There are 3 nested groupings, the coarsest first. Each group lies inside one group of the grouping before and may be the whole of it. The rows also spread widely along 9 directions, which tell nothing about the answers.
Known rows, each followed by its group in each grouping:
[-17 -15 -17   1 -55   2 -37   9  -4  29 -13 -17 -16  -8  14 -50 -13  27
 -12 -10  47 -19  34   0  31 -26 -34  -7   2   8  23  -4 -22  15 -13 -28
  26  -8] | Rodi Nanod botap
[-54   6  81 -45 -63 -32  44   0 -25  64   8  14  13  54  -2 -61  25  44
 -52   7 -50 -39 -51  -4   0  -2 -65 -38 -49  27   4  -8  33  32  -8 -25
   0 -30] | Rul mapa valis
[ -6  -7 -21 -20  14   5   9  38 -38 -43 -13 -42 -29  10  28   1  -4   0
  -2   5   1  23  59 -22  46 -66 -30 -18  -1  24  24 -37  13   3 -32 -23
 -53  -7] | Rodi Nanod kiz
[-25   5   3   6  -5  -3 -33  21  -5  18   1 -31   9 -29  -3 -22  12  27
  -6   2   0  -2  37  14  18 -15 -43   0 -18   0  29 -24 -21  35  -9 -20
   0 -17] | Rul mapa pimi
[ 12  -1 -33 -16  52  16  14   3 -41 -34  -4 -33 -10  14   9  27 -11   7
  -8   7 -27  47  -8 -24   6 -13  -6 -27 -25  15  21 -31  35  24 -22  -9
 -34 -11] | Rodi doda kinek
[  5   1 -22   0  15  22 -16 -16   3  40  20 -16  -1   2   5 -14 -20  16
  -8  -9   5 -26 -34   6 -11  42 -48 -13 -17  -7 -18  -6   0  34 -13  15
   9 -33] | Rodi Nanod Mized
[-26 -17  19  26 -30  21 -23  41  -3  -5  18 -44 -41 -34 -25 -32   2  33
   6  21   0 -15  42  -9  20  -1 -11 -24 -28  11   4 -26  -8  36 -44 -30
   2  -5] | Rodi katel madu
[-36 -15   4 -19 -32   3  16  26 -15  21   2 -25 -12  -6  -1 -47  -8   3
 -11  -3   2 -24  13  -3  25 -11 -57 -31 -38  19 -15  -6  17   8 -18   0
  13 -19] | Rul kes Meto
[ -4   2  -4  -3  15   7  14 -12 -36 -11 -17 -27   2  17 -18   7  -8  31
 -15  17 -37  45 -20 -32  -6   6  12 -29 -37  13  39 -32  32  27  -9 -24
  -2   8] | Rul kes gobeb
[ -1 -10 -27  -5 -15  31 -32 -21  -1  -4  -2  -4  -2 -13 -16   2 -10  28
   6  12  23  37   6   5  -7  14  11   9 -23   1  40  13   2  27   2 -18
  36   6] | Rodi doda keto
[-10  -6  -2  26   0  15 -34   5   7  30  16 -33  -9 -29  -7 -24  -5  31
   0   3   5 -26   5   4   8  24 -34 -14 -15  -2   3 -21 -17  42 -25  -8
   8 -29] | Rodi Nanod botap
[ -3   0  -2 -17 -40  14 -20 -41 -12  33  -3  14   2  30 -10 -21 -11  48
 -25   5   2  12 -49 -16 -23  26  13 -10 -14   3  38   7  14  34   3 -28
  32   2] | Rodi doda kinek
[  1  25  -4 -34   7  19 -17   8  -1  33  21 -13 -18  13  34 -21  -7   9
 -16 -12  -7 -23 -24   8  10  15 -58   1   4 -14 -17 -20   0  35 -31   9
 -30 -44] | Rul kes gobeb
[ -4 -22 -36  24  -2  33 -69  29  11  -4  -5 -26 -24 -53 -14  -7   6  35
  20   8  23  49  53  16  12  10   6   9 -19   4  42   3 -31  25 -17 -30
  51   3] | Rodi Nanod kiz
[-13  -6 -46  16  -7  -6 -12 -11 -19  26 -10 -40  23 -20   1 -31 -34   0
  -6 -18  32 -32  16  -7  20 -14 -63 -26  -6  -7   2 -20  -9  16   8   6
   8 -15] | Rul kes Meto
[  3  -6 -21 -27  16  25  36  17 -39 -39 -12 -42 -39  26   7   2 -23  -2
  -8  12 -23  32   5 -43  25 -18  -3 -32 -28  21   5 -37  47   4 -37 -10
 -28   1] | Rul kes gobeb
[ -1 -22 -60  67  16 -11 -15 -23 -38 -16 -15 -79  11 -37 -15 -10 -52   3
  -4  -2  36 -32  33 -46  25 -23 -32 -60   2  -4  17 -56  -6  27  -2 -11
 -10  -1] | Rodi doda keto
[-11  -3   3 -25 -15  38  -2   6  -2 -20   4  -7 -15  10  -6   0   0  21
  13  24  10  22  30   1   9 -10   4  19 -20  11  31   3   7  19 -21 -19
 -14   2] | Rodi Nanod botap
[-11 -38 -22   0 -39  34 -37  24  -2  -8 -11 -15 -43 -28 -20 -26  -4  30
   3  12  22  50  27  -9  14   5  24 -12 -41  22  34  11   3  15 -22 -38
  75  13] | Rodi doda kinek
[-21  14  -6 -18 -17  30  -4 -19  12  22  26 -18  18  -5  -3 -22 -20  -6
  10   0  25 -63  19  18   5   7 -66  19 -11 -15 -16   1  -9  27  -3  27
 -23 -29] | Rul mapa pimi
[-31 -13   6 -49   3  14  45  14 -23 -22   2  -5   9  20  -6   4   3  -6
   7  17 -12  23  26  11  14 -26 -41   3 -55  33  14  15  33   4  -6   3
 -15  -7] | Rodi Nanod botap
[ -6  -8 -44   2   0   3  -3 -29 -30 -19  -9 -34  21  -3   1   3 -35  -6
   3   1  42 -12  34 -15  17 -39 -37 -12   1   1  25 -17   1  14  10  -4
 -24  -3] | Rodi doda keto
[-35 -13  16 -14  -8 -16  30  28 -40  -9 -17 -32   6   5 -13 -19   8  14
 -11  13 -28  19  32 -15  28 -40 -41 -34 -52  31  28 -27  23  12 -10 -26
  -1  -3] | Rul mapa valis

New rows, each followed by its group in each grouping:
[ 14  -3 -67 -10   3   3 -16 -29 -29  17 -27 -25  13  12  12 -12 -40   4
 -14 -22  24  20 -12 -15   9  -6 -35 -19  -4  -2  16 -11   8   8  10   4
  22  -2] | Rul kes gobeb
[ 21  13 -54 -50   0  22  -2 -10 -23   1 -16 -20 -16  41  43  -9 -33  -7
 -10 -18  23   5   5 -16  31 -33 -40   1  18  -3   7 -19  12   4 -13   2
 -27 -18] | Rul mapa valis
[ -1  22   1 -26   9  16 -12   4 -24 -17 -10  -9  -2  18   7  14   8  31
  -6  15 -20  50   6 -11   6 -17  10  11  -9   1  52 -23   9  30 -17 -27
 -30   1] | Rul kes gobeb
[  9  -7 -44  14  -2  23 -28   8 -17 -20  -8 -48 -33  -6  16 -11 -29  12
   4  -1  31  -8  45 -29  33 -28 -14 -17  21  -1  16 -38  -9  16 -30 -18
 -26  -4] | Rodi Nanod kiz
[ 16  10 -44   4   2  16 -39 -20  -2  32  -5 -28   3  -3  12 -17 -24  19
  -7 -14  21  -7  -2  -3   8   8 -38  -4  10 -18  13 -23 -19  31  -2  -2
  10 -22] | Rul mapa valis
[-19 -14 -21  17   8   9   9 -29 -20  -6   5 -28  31 -15 -31   1 -27   2
   8  11  12 -18  11 -12  -7   1 -30 -20 -34   5  15  -8  11  26  10   6
  -1  -3] | Rodi doda kinek
[ -6 -18 -16 -27   9  16  -4  38 -19 -12   2 -22 -43  -5  17 -10   4  13
 -12   3 -12  49   5   2  22  -6 -19 -22 -39  25   7  -5  25  17 -34 -20
  17 -18] | Rodi doda keto
[-24 -21 -24 -10 -19  -5 -14  16  -7  27  -5 -17   8 -15   9 -35 -10   5
  -5 -13  29  -7  32  22  26 -20 -68  -8 -28  17   6  11 -12  11  -3  -2
  28 -21] | Rodi Nanod botap
[ -2   1 -21 -19   1  18  21 -25 -19   1   4 -18   7  29   7  -3 -29   0
  -1   1  18 -25  -1 -14   6  -8 -39 -11 -11   5   0 -12  18  13  -6  10
 -28 -13] | Rodi Nanod Mized
[-22 -20 -23 -12 -40  13 -14 -41  -8  17 -19  14  40   8 -35 -10 -10  29
   4   9  27  30   8  13 -19   6  -5  12 -39  16  53  40   1   8  35 -14
  60  22] | Rodi Nanod kiz
[-10  11  -7  -3  -9  12 -24 -18  -4  11   2  -3  21   4  -1  -3  -6  25
   3   6  27 -10  19  10   0  -9 -24  14  -2  -6  36  -6 -19  31   2 -12
 -16  -7] | Rodi Nanod Mized
[-32 -21 -10 -24 -81  16 -24  17   1  20 -18   0 -16 -11  -8 -54  -5  20
  -1   1  45  10  38   7  24 -17 -17   4 -27  14  27  24  -4   0   0 -26
  61  14] | Rul kes Meto
[-14   5 -24 -15   1  -6 -20  16  -8  43   6 -23   7 -13  26 -36  -9   1
 -13 -24  11 -23   3  19  23  -5 -81 -15  -8  -5 -13 -11 -10  22  -9  11
   0 -38] | Rul kes Meto
[ -6  -2 -32 -52 -24  29 -20  17   1  14  -7  -1 -18   8  22 -24  -3   2
  -4 -11  22  27  21  21  22 -13 -39  21 -22   8  12  17   3   4  -9  -5
  27 -13] | Rul mapa pimi
[ 22   7 -52  -8  15  69 -32 -28  21 -10  21 -13 -12  -5   0  15 -34   1
  32   6  46  -9  17   7  -6  31  -7  35   5 -22   1   7 -13  25 -16  22
  -8 -10] | Rodi Nanod Mized
[ 10  16  -7 -29  44  20   3   5 -13  11  18 -12 -12  25  25  12   1  19
 -13  -1 -29  13 -31   5  -6  19 -35  -6 -17   0  -3 -21  17  38 -29   6
 -36 -36] | Rodi Nanod Mized
[-13  -4   8 -20   8  35  -5  12   4  -1  18  -1 -12  -3 -13   4   9  23
   9  20 -13  28   3  16 -10  25  -7  13 -44  11  16  12  10  28 -20  -6
  13  -9] | Rodi Nanod Mized
[ -6  -3   5 -12  10  41  10  -7  -7 -28   6 -13  -7   5 -27  20   0  28
  14  34 -17  36   9  -6  -9  14  20   9 -38  13  37  -3  20  28 -18 -14
 -12   6] | Rodi Nanod botap
[-23  15   7 -23  -6   8 -15   8   4  33  19 -13  16  -5  11 -23   4   8
   2  -4   3 -30  17  27  13  -5 -74  12 -13  -9  -1  -7 -17  33  -9   8
 -17 -39] | Rul mapa valis
[-23 -13 -14 -28 -37  -2  12  15 -33  -3 -24 -21 -12  16   8 -33 -15   5
 -16  -1  10  16  24 -19  31 -40 -30 -22 -25  22  18  -9  21  -1 -12 -19
  12   3] | Rul kes gobeb
[-10 -19 -23  21   3  25  -5 -11 -18 -25  -2 -37  -3 -17 -28   4 -22  14
  10  19  10   9  21 -25   1   0   5 -21 -29  10  24 -16  11  24  -9 -14
   5   8] | Rodi doda kinek
[-14 -16 -24  -1   6  14 -10  15 -14  -3   9 -32 -12 -19   6 -15 -15  -4
   3  -2  14 -12  24  -4  18 -12 -44 -21 -21   9  -2 -12   2  21 -21  -1
  -3 -22] | Rodi doda kinek
[-10 -11 -29   6   3 -36 -36  50 -36  21 -23 -45 -26  -9  50 -39   0  22
 -34 -26   6   7  34 -10  53 -57 -65 -45  13  17  17 -47 -15  18 -29 -36
 -10 -30] | Rodi Nanod kiz
[ 11   9 -28  -4   4  24 -35  13 -11 -14  -4 -27 -25   2  27   1 -11  21
   1   2  29  11  37 -12  27 -29  -9   6  17  -5  32 -30 -14  25 -30 -25
 -31  -9] | Rodi Nanod Mized
[ -8   9  -4 -18 -46  24   2 -25 -18 -20   0 -13  -3  31 -10  -8 -26  19
   6  18  30 -17  24 -22  10 -29   5   9   7   0  31 -10   9  16  -7 -22
 -39  16] | Rodi katel madu
[  0  -3 -23  -7  17  -3  11 -61 -21  49  -7   2  49  30 -18  -1 -19  32
 -25  -7 -21  14 -76   2 -37  48 -29 -22 -42   9  20   9  24  32  28   8
  33 -15] | Rodi Nanod botap
[-42  -4  51  -5 -39   3  -1  32 -13   2  21 -17 -24  -5  -5 -36  14  31
 -11  22  -9 -35  23 -13  18 -19 -25 -23 -23  14  12 -23   5  39 -37 -32
 -27 -19] | Rodi doda kinek
[ 16   4 -64 -34   0  -3  -3 -13 -38  15 -32 -27  -2  33  38 -17 -33   2
 -29 -30  18  19  -5 -17  27 -33 -45 -18   1   7  17 -21  17   1   3  -5
   3  -9] | Rul mapa pimi
[ -6  -1 -32 -18  14 -14 -14 -18 -32  11 -15   0  38  10   7   4  -4  17
 -15  -9   5  36  -5   5  -3 -24 -33  -9 -20   9  45   1   4  24  19 -15
   7  -9] | Rodi doda kinek
